There are 10 hidden switches. A switch that is on adds its own fixed numbers to the row, and there is some noise. The rows also spread widely along 17 directions, which tell nothing about the answers.
Some rows, each with its switches (1 for on, 0 for off) after it:
[ 19 -33  38  32  27  11   3  20  33  12  30 -26   8   4 -43  -9  13   5
 -30  25   1   1   7  36  37   3   6   7 -35 -14  -5  21  21   6  16  36
  14 -22  15   8  -3]  0 0 1 0 1 1 0 0 1 1
[ -9  34  -1  40  -1 -10  18 -19   8 -13 -21 -14  -4  -5 -22  33  -3   6
 -14  -8  -3  30  13  -3   9 -26   6   4 -21   5   7  -7  14   4  -2  -3
 -14   7  14  32  28]  1 0 0 1 1 1 0 1 0 1
[  9   1  46 -17 -24  33 -18 -17  -1 -29   3  34  35 -14 -30  28 -22  12
 -34   8 -13  14 -19  -2  -4  -6 -14   9  -3   0  16  -1 -15   5 -23  -2
   4   9  -4   6  30]  0 1 0 0 0 1 0 1 1 1
[-12  -2 -28  17  14 -27 -28  -4  -5   1  -8  34   7 -29  10  -4 -27 -26
 -47   8 -27 -23  -2  27 -17 -38  21  -3   2  10  24   2  -6   0 -11 -37
  13   1   7  19 -20]  1 1 0 0 0 1 1 0 1 1
[  9 -14  -5  34 -23   9 -10  20 -13   0  -1  18   2 -23  -3   8  19 -10
  -8   9 -22  26 -15  42  34   3  10   2 -13  35  12  18   3 -19   2   5
 -31 -14  37  -4   1]  0 0 1 1 0 0 0 1 0 1
[ 19 -17  -5 -26   8 -11 -10   9 -15  30  -4  42 -13 -24 -27 -34 -15   2
 -45   0  -9   7 -19  36  16  14 -10 -12  -9  26  28  30   8   0  21 -13
  -9 -29 -13   4  -1]  1 0 0 1 0 1 1 1 1 0
[-48  -7 -33 -10  18 -22  25   0  10  16   9 -38   7  13  13   3 -30   3
  -3 -13 -36   0 -20   4 -12   6  26 -29  19  35  19  21 -23  -5  -1 -34
  16  35 -18  31 -33]  1 1 0 0 0 1 0 0 1 0
[  2  15   5  13   2  -6 -24 -14  18  -4  16 -29  21 -10  12 -16 -26 -10
 -12  30 -10 -40 -28  14  13 -32  26  37  -2   1 -18  -3  11  28  16  -8
  -4   9   1  21 -26]  1 0 0 0 0 1 1 0 1 0
[ 23  -8   3 -11  21 -32  12  -8  20  25  10  18 -25 -39 -37  -3 -23 -16
 -41 -10 -12  19  10  13   9   6 -10  14 -14  29  19   9   3  -8  -4 -16
   2 -19 -24  23   8]  0 0 0 1 1 1 0 0 0 0
[-25  -1 -15  -2 -16 -14  18  -7   2  -3  -5  18   0 -24  26  19 -31 -48
 -11 -11 -33   6 -19   3 -33   6   2   5  11  36  10  19   6  -1 -20 -57
 -20   1 -24  11   3]  0 1 0 1 1 1 0 1 1 1
[ 22  -7  23 -11  -4   6  17  32  17 -13  -6 -25   8  -7   4  11  -4  12
   7  12 -16  39  -5  21  33  20 -11  14   5  18  -9  29  16  -6  11 -22
   3 -15  -6   6  38]  0 0 1 0 0 0 0 1 0 1
[-52 -41 -27  -5   5   2  28  10  -6  22  -4   2  29  28  -5  10  17 -35
   8   1  -8 -12 -10  41  -2  63  -4 -15  49   6  15   9  12  10 -25  -9
 -14  15 -27  -9  -6]  1 0 0 0 0 1 0 1 0 0
[-12 -41  -7   3   4  -4  -4   8 -11 -20  21  26  30   5  12  -1 -24 -47
 -23 -16 -57 -13   3  21 -27  17  -1 -31   8  24  30  21 -31   2 -48 -44
  27   7  12  20  -1]  1 0 0 0 1 0 0 1 1 0
[  9 -27  29   4   2  29   6   5 -27  -4 -19  41  20  19   5 -22  33 -28
 -13   7   0  -7 -31  34  -1  39 -45 -14  15 -20   0  -1  26   9  -9 -24
 -21 -38 -11 -27  48]  0 1 0 1 0 1 0 0 1 1
[ 18  -5   5  10  14 -14  -3  -2 -20  -8 -11 -18   7  34  10 -27  -6 -16
 -10 -18 -36  14  -8  29   1  -9  17 -19 -15  19  20  31  -6   4  14 -44
  27 -18   4  45  30]  0 0 0 0 1 1 0 1 1 0
[-16   4  -9  20 -20  11  -3  12  13   0  11  16 -11 -18   5  -3 -17  17
  -9   5 -15  -2   4 -13  10  -4  13 -19 -26   5 -10  26  -6  -1   8  11
 -11   4  23   9 -10]  1 0 1 0 0 1 0 0 0 0
[ -5  19 -18  -4  -6  -6  -4  -7  -2   4 -16  17  -1 -46  13  19 -26  10
 -25  15  -4  11 -13  -1   6 -13  -8  20   1  13   4  -4  -2  -1   5 -21
 -15   9  -9  -2  -7]  0 0 0 1 1 1 0 1 0 0
[-48  11  -8  20  -7  18  24 -11   2  -2  -6  -7  16  24  14   3  13  32
   6   1   9 -21 -12 -16   7  45 -13 -39  28 -26 -24  -6  -1   5  -1 -26
  -9  26 -19 -10  24]  0 1 0 1 0 0 0 0 1 0
[-42 -18 -32  47 -10  26  33  27  16  -6 -18  -7   9  21   5  29  35   4
  22  13  17  11  31   9  25  57 -13 -12  13 -20 -15  -1  21   8 -10   9
 -23   2  22 -21  11]  0 0 0 1 1 0 0 1 1 0
[-40   0  -8   2 -18   1  12  -3  26  16  14  -3  11  -1 -11  15 -18 -45
  -5  14  -4 -22 -13   8 -22  -1  28  19   9   2   1  18  28  26   2  10
 -16  24 -14   3 -27]  0 0 1 0 1 0 0 0 0 0
[ -6  16 -17  18  18 -19  -1 -21  -6  16  -9  17  31 -31 -17 -18   2  29
 -25  -1 -13 -17 -12  29  52  14  -4 -15  55  -1   1 -41  -9 -14 -17 -52
  -1  13  -5 -12  20]  1 1 0 1 0 0 0 0 1 0
[ 22  15  10 -34 -11  19 -24  14   3  -7  -4  21  12 -12  -3 -27 -50  20
 -19   5 -27  12 -19  -3   0 -27  10  -9  -3   3   9  31  -7   5  30 -43
  29   0  21   9  13]  0 1 0 1 0 0 0 1 0 0
[  8  23 -16   4  11 -10   6  -2  25   2 -11 -25   6  14   1 -19 -27 -51
   3  11  -5  -8   6   1 -10 -42  22  48 -17  -6   9  -1  41  62  19  -7
  -8  -1  42  17  -9]  1 1 0 0 1 1 0 1 1 0
[  9   1 -17  25 -35 -16 -53 -20   1 -21  -5  41  16 -11  11  10 -23 -36
 -20   3 -15 -26  29  11  -2   5  26  37   6   6   5   0  -8  14 -29 -34
   5  -5  12  38   3]  0 0 0 1 0 1 0 0 1 0
[  9  16   3 -15 -23  18 -30   9   7 -10  10  18  13 -27 -11  -6 -34  18
 -21  13 -20  10  -8   3  10 -27  26   3 -10  14  15  26  -4  12  15  -9
   1   7  27   9   0]  0 0 0 0 0 1 1 1 1 1
[ 15   5  -7  29  -8  26  -7  -1 -21 -30   4 -12  19  10  48 -16  20  -5
  15  11 -29  -5 -33  -7  19 -16 -12  12 -20  17  -4 -27 -26  11 -10   4
 -31   5  71  -3  -4]  1 0 0 0 0 0 0 1 1 1
[ 10  16  -2  10 -26  20  -9   5  28  -9  10   8  10 -38  12 -14 -26  -9
  10  16 -23  -6 -18  -5  25 -15  19  28  10  12 -25  -3  10   1   0 -29
 -20  -7  21  -3   0]  0 0 0 0 0 1 0 0 1 0
[ 20   8  20   9 -15  16 -11  17  31   1   7  -3  14 -20 -33 -21 -31   9
 -11  22 -11  -1  -8  19  39 -21  31  19  -8  -1 -20  26  33   8  31  -5
   9 -21  12  12   1]  1 0 0 0 1 0 1 0 1 0
[-22   1  12   2  -1  37  10  16   5  -5  -3 -20   6  54  19 -23  10  22
   8  20  14 -19 -16  -9  -4  13  -4 -21  -9 -40 -24  23  22  32  38   6
   5   3  -1  -2  18]  0 0 1 0 0 1 1 0 0 0
[-16  11  -4 -18 -22  36   2  35   5 -13  10  -1  22 -40  17   4  -6  45
   6  25 -12  28 -12   6  26  19  -9 -27  10   9   0  26   3  12  12 -12
 -31  17  28 -36   9]  0 0 0 1 0 1 1 0 1 1
[ 29  26   7  14 -31   4 -50 -22  -3 -14 -17  32  14 -23   3  -9 -40   7
 -30  15  -9 -15 -12   3  20 -31  24  43  -6  -3 -14   0   2   1  17 -35
  11 -17   0  28   6]  0 0 0 1 1 1 0 1 1 0
[ -6  24 -26  27 -34  35  -8   5   3  -2   3  58  -5 -36  -2 -32   1  -4
  -2   2 -21  -3 -12  -8  21 -20  20 -12   2   8  -1 -13   7   1  -1 -16
 -47  -7  56 -27  12]  0 0 1 0 0 1 1 0 1 0
[-22   8  -4 -20 -37  15 -13 -26  16  -7  14  57   3 -13 -14   2 -58 -10
 -38 -11 -27 -27 -22 -35 -24  -9  24  13  13  17   1   0 -22  -6 -21 -31
   5  14 -25  28 -13]  1 0 1 0 0 1 1 1 1 0
[ 33   0  13   7 -26   3 -16 -15   9   0  20  38  -4 -28 -27 -18 -16   1
 -17 -10 -27   3  -1  -3  35   8  13  15 -12  29  -2   2 -21 -15 -10  -8
  -5 -16  12  20  12]  0 0 0 0 1 0 0 0 1 0

New rows, each followed by its switches (1 for on, 0 for off):
[  0 -14  15 -21  15  -9   0  12   1  -8   7  36  22 -40 -24  14 -32 -11
 -57  -2 -33  17  12  28 -16  -1 -20 -25   6   5  37  22   0   6 -27 -40
  20   2  -5  -1  25]  1 0 1 1 1 1 0 1 0 1
[-22 -14   3   5 -18  13  10   5  11 -13  18  15  12   5  16  -2 -13 -36
   2   1 -22 -20   0   2 -18  28  -4  -1   7   3 -13  22  13  23 -20 -23
 -16  -2  -3   2   6]  1 0 0 1 1 1 1 0 0 1
[ -3  -6  27  16  -2  15  12  20  46   1  37 -23  16  -8 -26  -4 -15   3
  -1  17 -11  -3  11  12  25  11  12   2  -6 -12 -19  27  25  19   9   0
   5   4  21  -6   5]  0 1 1 1 1 0 0 0 0 1
[  0 -28  29 -11  18  13  -2  10   7   0  43  -5  24  -4  -9 -17   0  19
 -23  17 -18 -17 -18  23  16  30 -22 -24   7   0   1  11 -17   7  -7  -6
   9  13   2 -14   3]  0 1 0 1 0 0 1 0 0 1
[-12 -18   3  47   7  39  16  16  -2 -18 -12  14   9  -8  12   2  10   4
 -19  15 -16   5 -34  15  13 -19 -12 -18  -9  -4 -17 -11   4 -28   2 -19
  -3 -24   4 -14   8]  0 0 0 0 1 1 1 1 1 0
[ 13  -4   4 -18  24  14  31  -2  30 -11  15  -3 -14  31 -12 -25 -37 -18
 -18 -24 -39  10 -15 -33 -22 -25   5   5 -14  20  13  -4 -20  -8  -2 -40
  37  -8  13  33  11]  0 1 0 0 1 0 1 1 1 1
[  3 -11  26 -17  -9   4  -6   9  -9 -20   8 -13  35  -4   3  17   1   3
  -4  11 -16  17  -9  29  10  35 -20 -11  13  13  15  23  -6  18 -14 -14
  -1  14  -4   2  28]  0 0 0 1 0 0 0 0 0 0
[ -9  24  24 -22 -14   2  15 -20  17   3  15   7  -9 -24 -30  12 -36   9
 -40  -3  -9   7 -31 -18 -11 -13   0   4 -14  23  10  14   7  12   7  -5
 -23  14 -26  18   6]  1 0 1 1 0 1 1 1 1 1
[  3 -19  13  28  43 -23  24   6  26   1  22 -29  -8  -7 -29  10   5  -8
 -32   3  -8  13  22  24  12   4 -16 -11 -25   9  15   4   1   7 -10   0
  14  -3   8  18  14]  0 1 0 1 1 0 1 0 0 0
[ -9   5 -16  12  -5  14  11  16  -9 -18 -25   9  -1  10  28  11  13 -14
  -7  14   4  10  10  -9 -14   3 -25   1 -25 -13  13   3  14  34   4   8
 -18   1  32 -11  18]  0 0 1 0 1 0 0 1 1 0
[-18   1  13  19  11  16 -13  -5  -4 -16  -3  -7  23  -2  16  18   5  -7
 -35  39  13 -23 -19  15 -18 -21 -17  11 -14 -28   0  -9  18  35   7  11
  -8  10   2  -8 -11]  0 0 0 1 1 1 1 0 1 1
[-19  26  -2 -11 -13  12  -7  15  17   5  -7   7  37 -35  -4  -3 -33  16
  -8  26  -5  -3  -2  16  13 -10  20  -2  27 -22  -6  25  33  30  20 -34
  -2  16   6 -26  12]  0 1 0 0 1 1 0 1 1 1
[  2 -12  29   8  -3  44 -11 -12  -8  -5  12  23  29  22 -44 -21  13  17
 -25   2  -5  -4 -25  19  25  12  -5 -17   8  -9  11 -15  -9   4  -5   3
   0  -4  17  -6  23]  0 1 0 1 0 1 1 0 1 0
[-15 -26  -3  -5 -20  17  -4  14   3 -24   3  -3  13  49   6  16 -12 -15
   7   1 -12   3  12  -3 -14  25   5   6 -15   9  15  27 -12  25  -9  14
  16  10  21  31  -3]  1 1 0 0 0 0 1 1 0 0
[ -2  11  -8  18 -12   1  -3   5 -15   3  16  -2   8  -8  22 -35  20  -2
   9  10 -17 -17 -21  17  25  11   5 -20  -9  15  -5  14   7  25   8   2
 -45   6  37 -11   5]  1 0 0 0 0 0 1 0 1 1
[-56   8 -26 -18  -8   2  15  -1   6   5   4  20  22 -21 -14  27 -41  24
 -22 -12 -27  15  10  -8 -16  10  11 -42  25  11  26  19 -20   0 -20 -31
   5  47  -2  -2  -7]  1 1 0 1 1 1 0 1 0 1
[  2  11 -18 -12  10  -9  26 -11  16  11  -6 -20  12  23 -35 -24 -14  -9
   6 -31 -40  20 -20  15  31   1  36   7  51  44  17 -17  -3 -19  -7 -60
  15   0  -7  40  24]  1 0 0 0 0 0 1 0 1 0
[ 14  15  21 -25   3 -13  -6 -57 -17 -14  23  13  23  -1 -18  -1 -17 -12
 -32 -21 -24  -7 -18 -14  -7  10 -28  14   2  29  36 -38 -43  33 -47 -13
 -17  31   7  23  21]  1 1 0 1 0 1 0 1 1 0
[-12  -3 -32   4 -16   4 -12  13   9   6 -24  40   0  -4 -10  -1 -17  14
 -24   9   6  -4  23   6  22  23   8  15  14  -6   4   4  11   8   6 -17
   0 -12   5   2   4]  1 1 1 1 0 1 1 1 1 0
[ 23   8  -1 -12   8 -23 -25  -4 -15   7   6  21   7 -44  -7 -15 -15   7
 -37   9 -19  10 -10  35  24 -10  -2   6   1  27  28   5 -10   9   2 -26
 -10   0  13  -2  12]  0 1 0 1 0 1 1 1 0 1
[  0 -27   9  -7  12 -21  -5  10  19  -4  29 -22   3  12  -2   9 -10 -26
 -29  10 -10 -11  12  23  -8  28  -2  15 -12  16  22  29   0  28  -9  -3
  10   7  -3  26  -7]  0 0 1 1 0 0 1 1 1 1
[ -2  -3   5 -14 -36  24  -8  -1  14 -17  -1  59   8   9 -18   4 -34 -34
 -16  -3 -12 -14  14 -17 -25   6   6  21   1 -10   1  17  14  20 -15 -12
   6  -9   3  15  18]  1 0 0 0 1 0 1 1 0 1
[ 14  17  16   0 -20   5 -23  -2  -2 -35  13  12  21 -36   0  17 -23  35
 -29  14 -15  14  25  -3  25   1 -17   4 -18   4   8   2 -23  28 -16  -3
  -3  16  32   4  26]  1 0 1 1 1 1 1 1 0 0
[  4  29  -8  19  21 -15   9  12  24  -6 -23 -24  -7   2  10 -18 -19 -46
 -13  11 -10  -1  -6  17 -19 -60  21  16 -12  -6   8   9  56  38  25 -35
  -2 -18  19  24  18]  1 0 1 0 0 1 1 0 1 0
[ 18  -5   9   6  15 -34  -6   7  12   3   3 -18  -2 -15  -6   7  -5  -3
 -24  11   1   4  17  24  16  16  -5   6 -21   9  11  27   8  19   6  -2
   7  -3  -9  26  12]  0 0 0 0 0 0 0 1 1 0
[ 28  -4  -3   2  -2  14 -19   1  -9  -7   5  20  15   7  10 -33   3  -5
  -9   5 -19  -3   8  10  26   9  -9  19   1  -3   5 -15  -9  18  -5 -18
   1 -12  41  -3  21]  0 0 1 1 1 1 0 0 0 0
[ -8  -7   3  14 -12   2  18  -1   3  -1  19  29 -12 -19   0   2   7  10
 -14  -5  -2   0  17 -19   8  49 -33 -24 -26   5  -3  14 -12  11 -19   5
 -32   2  12 -13  20]  0 1 0 1 1 0 0 1 1 1
[  5   8 -18 -25 -11 -10  -2   8  -5 -13 -22 -13   4  -1  35  15 -19   9
  -3  10  -6  22   8  -6   0  18 -12  27  -7  17  11  16  -1  25  10 -14
  -7   3   2  21   1]  1 0 0 1 1 1 0 0 1 1
[ 28 -18  10   7   0  10 -33   7   9 -19  -2   5  27  -1  -9   2 -10 -17
 -25  31   1 -13   6  33  24   0  -6  52  -2  -8   6  -9  13  30  -6   3
   7 -17  21  13  -4]  1 0 0 1 0 1 1 1 1 0
[  9  17  42  18 -19  -5  -1 -26 -12 -19   1   8  29 -43 -14  11 -22 -14
 -33  -7 -46  16 -51  35  11 -29  12  -4  14  38   0   7   7 -22 -16 -55
 -15  -9 -30  22  34]  1 0 1 1 1 1 0 0 1 1
[ -8  -4 -16  11 -15  31  -7  23  -5 -14   0  -2   4  19  16 -19  -5   9
   6   1 -22  17  -7   6  11   4  14 -21 -11  15   8  23  -8   7  14 -17
  -4  -3  44   7   3]  0 0 0 1 0 1 1 1 1 0
[  8   8  -6  18   6  -7  -5   4  -2 -12  -1  10 -16  -7  30 -24 -11 -14
 -24   5 -21 -14 -10  -5  -7 -25  -3  -6 -29   7  -1   7   1  13   6 -23
  -7 -15  16  19   8]  1 0 1 0 0 1 1 0 1 0
[  3  -3   8  37 -31  -9 -32  -4   9 -30  -2  14  30 -10 -24  32  -1  13
 -17   6  -9  -1  39  31  40  32  18  13  19   3  -3   7   0   0 -30 -19
   8  -1   3  35  32]  1 0 0 1 0 0 1 0 1 1
[-30  -4   9  16  17  26  19   7  19  -4  15   7   5 -15   8  -1 -12  10
 -25  19  -7 -20 -31 -10 -14 -17 -13 -27  -7 -18 -15   0   3   1   3 -14
  -6  10  -3 -20  -4]  0 1 0 0 0 1 1 1 1 1
[-25   1  -2 -31  16   2  14 -16 -13 -12   3   6  15  21  23   5 -16 -24
 -24  -3 -17 -12 -19 -12 -49   2 -23  -5  10   0  26  -4 -15  30 -17 -29
   6  27 -20   9  12]  0 0 0 0 1 1 1 1 0 1
[  3   2  37  21  22  12   9  -6  21  -7  25 -48   5  -2 -18  11   3  37
 -23  16  -4  12 -25  10  27 -14  -4  -2 -20   7  -9  -4  -8  -9  13   9
   6   9  -5  19   4]  0 0 0 1 0 1 1 0 0 1
[-34  47 -27 -15  -4  -6   1  -6  -8  -5   5 -15  -2   5  19  -2 -13  16
  -8   0  -3  -2   8 -28 -31 -17  -1 -39 -24  -1  32  16  -7  60  14   7
 -23  53  45   7  -1]  1 0 0 1 0 0 1 0 0 0
[-29 -15 -10 -19   4  18  26  34  10  -8  -4  -3  11 -15  28  21 -14   6
 -12  20 -11  15  -8  -2 -13  24 -30 -10   2   0   3  19  11  14  -1 -13
 -11   7  -3 -21  -9]  1 0 1 1 1 1 0 0 1 1
[-22  -8  -8  22  17  16   9   7  17 -13   0  12  14  18   6  -8 -12  -8
 -16  -2 -15 -21   7 -11 -17  -3  -2 -30   6 -27   0  -2  -6   5 -15 -36
  29   8  17   3  14]  0 1 0 0 0 0 0 1 1 0
[ -2 -19   0   2  -2   6  10  14 -19  -3  -3  29  13 -14  -7   3  21  -7
 -25   4 -15  13 -14  35  18  35 -29 -15  12  21  26   1   3   1 -20 -10
 -28  -8   8 -17  23]  1 0 1 1 0 0 1 1 1 1
[ -2  -8  44   6  -6   5  24  -8  15  -4  23  -1  -3  -2 -21  -3 -16 -15
 -22  -7 -25   1 -36   8   0   2   1  -8 -14  25  -8  26  11  -4  -4 -16
 -12 -15 -31  22  24]  1 1 1 0 0 1 1 1 1 1
